The rows come from 6 hidden closed curves, with some noise, and rows from the same curve form a group. Each curve winds through 8 dimensions. The rows are also pushed far along 3 directions, which tell nothing about the answers.
In the rows, zero is written as 128.
Known rows, each followed by its group:
[ 87 163 126 155 172 120 103 145  77 133 134  82  89 128 130 127 142] : Ded
[125  74 153  90 140  90 178  87 196 150 133 152 206 124 154 129 111] : Ded
[100 139 119 121 157 136 113  92 188 143  86 148 207 147 106 111 129] : rop
[145 170 139 156  84 160 139 106 209 149 136 169  98 172 116 150 165] : rop
[147 124 148  88 127 111 195 115 181 182 178 173  94 156 184 190 139] : rop
[122 126 127 103 173 131 140 149 104 127 138  69 114 116 139 114 129] : rop
[144 119 109  71 134 132 138  79 200 121 104 174 170 154 114 113 115] : gete
[134  77 129 103 129 108 172 132 138 152 158 147 137 153 150 157  83] : Bir
[133 146 106 155 149 122  76  92  75  89  47  73 172  85 110  84 113] : miz
[113 176 131 119 151 127 147 150 132 158 172 133  67 153 131 153 147] : Ded
[166  78 132 123 119  99 151 111 109 108 145 113 113 119 138 132  90] : miz
[103 173 150 206 107 184  72 146 103 120 102  77 131 138  79 112 161] : rezud
[138 135 122 115 105 140 136 109 200 126 131 168 149 161  88 116 124] : miz
[114 186 128 162 122 132 108 140 134 130 105 155 157 101 102 111 153] : rezud
[131 160 108 130 147 131 120  83 177 128  78 175 193 133  99 108 115] : Bir
[159  77 145 117 123  98 177 136 131 123 176 113 106 112 151 136 107] : rezud
[105  93 132 145 122 143 101 132  98  96 120  95 132 141 106  95 108] : rezud
[151 129 146 108 107 171 147 162 107 142 177 132  48 162 141 173 138] : rop
[129  96 102 148 106 102  81  77 119  83  75 133 166 119 108  94 102] : miz
[150 166 134  82 119 139 165 183 115 162 187 136  52 141 146 171 144] : Ded
[164  97 139 123 142 112 164 124 144 111 161 114 105  99 145 123 128] : rop
[123  94 141  82 122 120 150 115 157 121 135 117 139 131 148 108 133] : rezud
[131 104 165  93 121 125 161 148 123 129 155 125 148 105 138 121 127] : Bir
[164 113 137 117 113 127 153  94 177 137 128 167 141 125 150 151 136] : Bir
[109 124 105 106 107 138 102 102 193 138  70 171 225 143 106 109 128] : Bir
[137 139 127 122  94 124 141 165 155 154 151 181 147 122 118 151 135] : Ded
[150 128 126  65 124 139 149  89 192 132 114 174 145 143 143 127 141] : gete
[104 145 143 136 149  97 142  92 171 153 138 154 143 139 136 140 141] : Ded
[107  82 114  88 124 125 100 121 101 107  67  76 208 111 127  83 104] : Bir
[155 124 144 160 121 128 148 148 120 144 163  95  88 125 139 162 134] : gete
[155  71 147  64 124 107 183 115 143 149 135 107 171 128 163 139  91] : miz
[139 154 131 107 140 149 139 159  81 113 168  90  29 138 133 128 137] : rezud
[121 175 102 160 104 124  94  90 206 130 108 209 130 142 104 131 171] : gete
[144 118 108 122 133  93 137 119 156 136 110 155 185  99 124 127 112] : rop
[122  89 122 123 113 129 110 108 146 118  95 158 180 115 140 119 132] : gete
[134 180 113 172 145 161  90 159  77 103 126  54  70 129  77 107 135] : rop
[119 189 136 187 137 138 122 111 194 159 129 167 164 152  77 145 144] : miz
[166 106 166  99 138 128 169 114 120 119 160  96  84 105 168 137 144] : gete
[147 118 165 132  98 144 130 172  53 111 159  71  83 104 132 131 133] : miz
[118 169 145 176 134 154 111 159  95 130 132 102 119 114 105 127 147] : Bir
[126 188 126 191 137 138  90 137  90 132 103  62 125 116  89 124 141] : rezud
[164  61 137  63 116  79 156  97  77  97 110  99 143  74 188 111  95] : rezud
[168 110 139  59 143 147 181 166 107 120 194  81  35 136 151 134 125] : gete
[117 223 133 178 139 173 115 180 152 158 165 147  88 149  72 149 172] : miz
[116 186 102 166 114 138 103 160 124 140 130 172 114 146  86 139 128] : rezud
[104  94 143 102 132 105 149 122 182 145 146 172 183 129 136 129 129] : miz
[102 115 139 157 114 112 108 154  84 123 144 102 106 114 139 131 141] : miz
[113 130 127 118 116 101 137  77 208 137 108 159 192 148 110 107 122] : Ded
[139 117 153  77 144 130 155 172  68 121 166  83 106 106 135 119 112] : miz
[152  85 148  62 151 108 192  99 163 139 131 161 194 114 154 126  90] : Bir
[129  86 149 110 145  97 174 160 118 115 199 126  89 110 144 122 115] : Ded
[140 122 128 106 123 151 122 149  62 134 127  77  89 143 145 150 116] : rop
[101 164 133 189 157 150  95 174  93 122 154  96  84 119 100 126 159] : gete
[138 153 141 128 118 145 116 125  98 123 100 128 140 107 132 124 137] : rezud
[136 122 150 130 117 122 142 133  96 137 118  63 134 108 150 128 128] : miz
[111 100 155 131 150  88 144  94 122 131 126  84 159 114 152 119 120] : Ded
[109 101  91 131 129 137  55 118  86  97  55 113 199 119  99  98 103] : miz
[126 163 134 168 149 151 121 132 133 137 111 120 153 123 103 125 134] : Bir
[153 116 131  87 157 140 164 164 117 127 187  82  59 140 132 137 125] : gete
[130 150 105 152 110 125 118  81 205 153 101 197 179 178  85 147 108] : Ded
[106 216 102 198 136 151  95 146 127 154 125 168  90 164  87 155 142] : Bir
[128 155 108 189 130 137  83 115  93 114  91  88 135 139  79 118 105] : gete
[120  48 138  75 165  86 151 116  85  81 139  86 137  93 157  79  89] : Ded
[116 149 118 156  87 121 110 143 167 134 119 158 163 122  95 118 142] : Ded
[ 84 123 125 139 173 121 100 132  93 118  99  74 167 110 120  93 124] : rop
[118  70 145  99 155 122 153 166  74 100 154  60 127 107 135  88  93] : gete
[126 107 143  95 123  95 166 106 168 133 141 118 151 136 134 113 114] : Ded
[130 102 147 109 123 109 153 121 125 136 138 158 159 123 139 137 104] : Bir
[110 133 114 118 125 128 142 142 201 158 137 187 173 152 107 136 127] : Ded
[151 112 139  95 129 117 162 137 128 114 165 131 112 124 119 120 105] : rop
[166 125 137 101 123 137 152 123 157 114 149 125 106 121 123 120 138] : Bir
[128 200 109 163 127 168  96 139 123 123 134 139  46 159 100 137 160] : rezud
[136 155  95 145 141 132 119 128 131 143 108 163 138 133 120 147 115] : rezud
[108 165 126 131 119 148 145 188 160 149 177 159  84 144 116 134 160] : gete
[118 165 124 197  99 154  96 167 109 133 145 133  86 146  92 148 146] : Bir
[137 113 124 142 115 143 128 128 132 111 148 139  83 149 126 134 127] : rezud
[159  97 138 116 139 138 151 148 121  99 161  97  82 101 143 116 140] : rop
[157  65 124  41 139  99 192 113 189 129 155 185 154 114 169 127 111] : miz
[143 213 148 167 109 144 156 143 144 155 157 131  72 141 114 148 152] : gete
[120 132 136  98 153 140 157 127 179 154 141 143 152 148 130 134 135] : rop
[154 130 129 106 132 104 183 161 140 149 192 164  91 131 130 155 106] : rezud
[124 154 131 125 131 142 136 160  98 160 129 100 130 136 128 149 120] : gete
[133  90 151  34 117 125 194 167 152 146 177 143 130 121 165 128 127] : Bir
[150 130 141  70 162 128 195 176 135 151 205 107  55 124 162 152 143] : rop

New rows. What belongs after each?
[160  77 154  77  86  93 187  80 167 128 138 144 147 133 165 129 103] : rop
[135  90 132  91 106 103 182 131 167 122 174 202 102 132 158 129 117] : Bir
[106 176 130 148 149 146 108 142 137 137 122 129 155 133  84 118 141] : miz
[146 137 159 138  79 163 149 162 171 145 183 167 101 152 104 156 154] : miz
[163 184 127 113 115 154 147 129 190 145 152 182  96 142 110 148 161] : Bir
[113 119 152  95 137 134 167 217  56 120 200  67  36 105 164 117 141] : Bir
[139  44 134  76 155 101 182 122 115 131 142  98 158 130 163 126  66] : Bir
[126 105 133 128  95 126 120 153 100 105 146 121 107 122 122 115 121] : Bir
[145 165 126  88 124 135 152 139 147 146 154 163  95 141 130 148 140] : Bir
[128 100 132 113 111 141 102 145  84 109 118 112 151 120 110 118 111] : miz
[121 177 108 162 129 150  95 122 117 157  98 114 115 158 120 160 142] : rop
[119 210 107 179 121 150  82 141 111 117 120 111  60 134  95 120 169] : rezud
[112 121 166 111 107 143 167 190  91 159 185  98  78 141 164 157 141] : rop
[141 148 166 166 108 155 136 157 116 138 153  82 102 119 120 141 155] : rezud
[159 100 151  62 141 106 167 121  98 114 136 108 151  94 148 112  98] : miz
[147 172 113 181 113 155 122 128 153 146 125 160  89 141 128 163 155] : Bir
[147 202 114 145 115 158 110 115 188 137 114 176 121 144  88 134 165] : Bir
[112 161 131 136  90 164 123 157 162 154 139 163 106 149 134 150 175] : rop
[141 147 114 181 127 110 110 140 100 112 121  81 105  92 119 115 135] : rop
[128 128 139 140 149 124 139 144  59 145 147  43  63 129 171 157 130] : rop
[156 149 156  77 106 150 163 170  87 153 168  94  66 133 155 162 140] : rezud
[141 107 141  97 119 148 131 187  61 117 166  93  89 118 127 135 118] : miz
[132  80 135 100 119 103 174 149 111 108 175 141  77 116 167 118 109] : Bir
[136 126 123 188 116 123  89  99 111 107  80  95 155 102 118 113 133] : rezud
[163 161 131 114  97 153 171 159 191 143 201 177  50 166 105 155 147] : miz
[152  70 141  86  97 137 155 141 148 135 157 151 149 141 130 147 107] : miz
[166 103 134 118 128 108 165 121 154 112 157 120 104 101 146 123 130] : rop
[115  63 121  80 150  91 140 111 108  88 131 118 137 114 146  86  91] : Ded
[112  99 142 111 125 103 139 142 107 113 117 118 180  78 141  91 116] : rezud
[108 158 116 130 149 130 106 117 148 157  97 131 175 136 117 138 140] : gete
[103 114 125  91 136 132 127 168  82 120 121  76 129 110 146  99 125] : Bir
[151  71 153  63 117 116 173  68 171 127 116 126 188 151 139 115  86] : rop
[161 178 110 171  99 157 117 146 150 152 130 172  90 133 121 176 160] : miz
[122 204 106 167 129 167  87 135 119 120 124 132  54 157  94 130 161] : rezud
[123 152 131 166 115 185 106 157 110 117 150 119  54 164 105 135 147] : rezud
[118 125 129 101 118 121 135 104 181 124 123 148 148 137 126 107 142] : rezud
[100 174 126 202 110 148  71 137 114 121  99 134 146 127  79 116 148] : Bir
[124 132 117 135 108 154  99 128 121 109 101 149 132 128 120 116 136] : gete
[127 152 151 187 141 133 121 171  51 138 160  45  77 123 113 148 125] : miz
[140 166 129 103 155 143 173 163 180 163 187 151  75 142 134 156 160] : rop
[126 116 147 158 135 114 142 185  86 123 186 100  91 101 124 132 126] : Ded
[142 170 133 179  89 139 116 107 174 155 100 162 155 130 121 155 158] : miz
[123 138 119 110 137 110 147 118 140 148 133 184 138 149 131 147 100] : Bir
[159  89 121  70 120  76 182 116 184 145 140 191 187  99 153 140 103] : rop
[119 155  94 197 114 146  85 150  87 103 109 110  73 131 111 115 135] : Bir
[145 102 133 110 126 134 171 191  91 139 177 129  80 112 164 153 117] : rezud
[136 142 112 132 119 147 112 108 140 115 122 159  93 155 120 132 133] : rezud
[124 112 109 109 143 143 102 176  64 109 130  86 106 113 124 116 121] : miz
[100  80 139 108 149  98 152 157  61 102 156  84  92 102 171  97 108] : Bir
[107 113 132 139 113 118 124 148 127 120 113 137 176  94 130 101 131] : rezud
[149  59 118  83 107 116 133 101 149 130  99 160 203 129 142 138  93] : miz
[114 120 125 185 136 108  74  86  98 100  52  59 208  94  98  85 112] : rezud
[127  73 151 102 116 141 151 149 108 107 167 109  97 145 137 120 108] : rezud
[149 145 126 119 123 154 141 150 108 120 170 127  27 150 137 147 139] : rezud
[141  85 147  98  93 117 158 155 117 124 173 143 107 127 141 139 114] : Bir
[136  99 111  98 153 114 127  83 140  95  82 112 188 115 115  79  91] : Bir
[134  70 118  51 142 118 144 148 109 116 137 129 147 113 148 117 102] : miz
[131 160 108 176 107 151  84 126 136 106 121 155  85 136  99 127 157] : gete
[122 102 136 138  99 108 111  61 129 109  66  99 198 138 117  98  92] : rop
[110 113 121 148 172 123  91  99  62  95  49  51 205  92 112  74  89] : Bir
[114 158 104 159 123 162  62 117  82 127  67  95 138 154 103 133 126] : rop
[133 192 145 126  89 169 130 187 102 155 163 128  62 149 116 161 161] : rezud
[135 127 155  94 107 118 160 179  65 115 180  69  40 102 165 120 144] : miz
[174 114 136  94 110 114 156 110 125 127 122 150 138 100 160 142 120] : miz
[123  72 145  94 112 125 155 128 149 116 157 152 141 148 128 119 102] : rezud
[161 102 149  66 143 134 162 125 111 115 152  83  80 111 173 128 142] : gete
[ 89 178 127 193 125 131  92 112 187 160 108 180 192 153  78 141 150] : miz
[117 207 101 173 124 153  92 120 153 162 104 146  98 163 114 163 166] : rop
[104 119  95 154 108 142  60 121 106 109  55  88 186 133  93  96 115] : Bir
[164  86 149  61 126 117 155 120  95 117 131  83 129  98 167 125 118] : Bir
[132  92 149 105 134 117 164 165 111 117 202  82  53 133 144 126 130] : Bir
[114  47 139  74 165 103 140 149  53 113 124  68 155  76 189 109 107] : Ded
[123 128 101 135 120 138  89  73 154 104  79 169 150 152 110 112 121] : rezud
[157 169 127 115 124 141 167 160 145 167 172 126  77 158 120 167 126] : miz
[ 96  57 132  84 143  87 137 134  60  82 120  83 142  89 165  69  91] : Bir
[130 111 155 108 111 109 169 120 166 145 159 171 158 145 120 136 103] : rop
[127 147 113  96 156 123 146 118 182 146 132 155 140 134 131 129 141] : rop
[144  99 160  52 118 110 161 119  96 133 127  85 163 113 152 121 103] : rezud
[104 183 141 196 119 141 112 159 141 165 156 144 112 148  98 163 160] : miz
[147 141 161  80 138 135 204 182 144 151 208 158  81 119 147 147 139] : rezud
[110 101 140 151 101 138  83 106 117  95  81  91 197 123  90  84 117] : miz
[119  92 143 104 155 123 166 179 107 141 175  88 114 117 150 132 117] : Ded
[116 132 126 150 106 114 100  62 168 137  44 136 238 120 120 112 125] : miz
[142 149 129  98 146 137 167 155 171 169 179 150 102 157 122 165 133] : gete
[113 133 154 126 149  94 159 117 141 153 166 131 110 129 155 149 140] : Ded
[136 126 162 143  91 158 137 161 132 124 167 110 101 138 105 131 145] : miz
[108  68 147 118 137 106 115  96  61  97 109  68 124 116 169 108 109] : rop
[ 96 174 125 223 130 150  57 155  47 110  93  71 119 117  85 113 137] : Bir
[105 142 121 108 155 133 110  96 139 113  88 137 178 133 104  89 117] : rezud
[134 157 114 135 122 134 132 186  77 137 158 133  75 128 122 147 115] : rezud
[154  97 130  63 148 115 145 117  82  96 114  75 136  96 144  92  97] : Bir
[142  84 152  65  89 131 172 134 165 140 155 149 124 133 171 141 141] : rezud
[147  87 127  87 133 107 174 106 211 131 152 188 152 123 149 127 127] : miz
[141  41 138 119 127  88 136 115  82  82 134  74 125  90 159 100  97] : miz
[102 153 106 155 134 111  94  52 183 155  59 168 194 154 130 141 137] : rop
[130 139 107 132 150 150  91  90 156 104  88 111 140 136 102 102 142] : gete
[150  98 164  71  91 128 192 132 195 132 184 164 125 142 133 126 132] : miz
[116 167  82 181 152 127  70 127  72 118  68 106 148 117  95 118 106] : rezud
[134 114 138  97 124 120 179 147 186 142 204 161  77 160 133 144 132] : Bir
[145 188 104 157 145 143 115 136 115 150 116 125 103 137 112 156 132] : rezud
[133 148  96 133 123 131 105  91 171 126  85 149 176 159  80 114 104] : miz
[130 141 151 100 160 147 165 181  86 125 185  79  54 125 136 122 131] : rezud
[180 118 125  77 127 120 184 131 169 140 163 178 101 114 160 152 129] : miz
[171 135 154  97 106 128 167 139 117 133 157 145 106 106 144 147 130] : miz
[132 131 117 156 140  97 121 109 132 125 111 116 165 114 104 116 105] : rezud
[105  99 112 156 100 100  83  79 157 103  80 173 187 119 119 104 129] : miz
[118  96  97 143 119 105 101  73 141  99  64 161 183 122 131  97  98] : Bir
[134  81 156  41 164 116 184 146  84 111 166  80 111 109 161 103  97] : rezud
[122 158 125 167 146 162 134 163 149 144 151 134  99 142 114 139 150] : rezud
[163  76 154  45 119  79 214  96 157 143 147 116 158 119 176 126  88] : gete
[ 97 139 109 154 121 122  94 125 126 116 102 147 169 139  83 102 107] : rezud
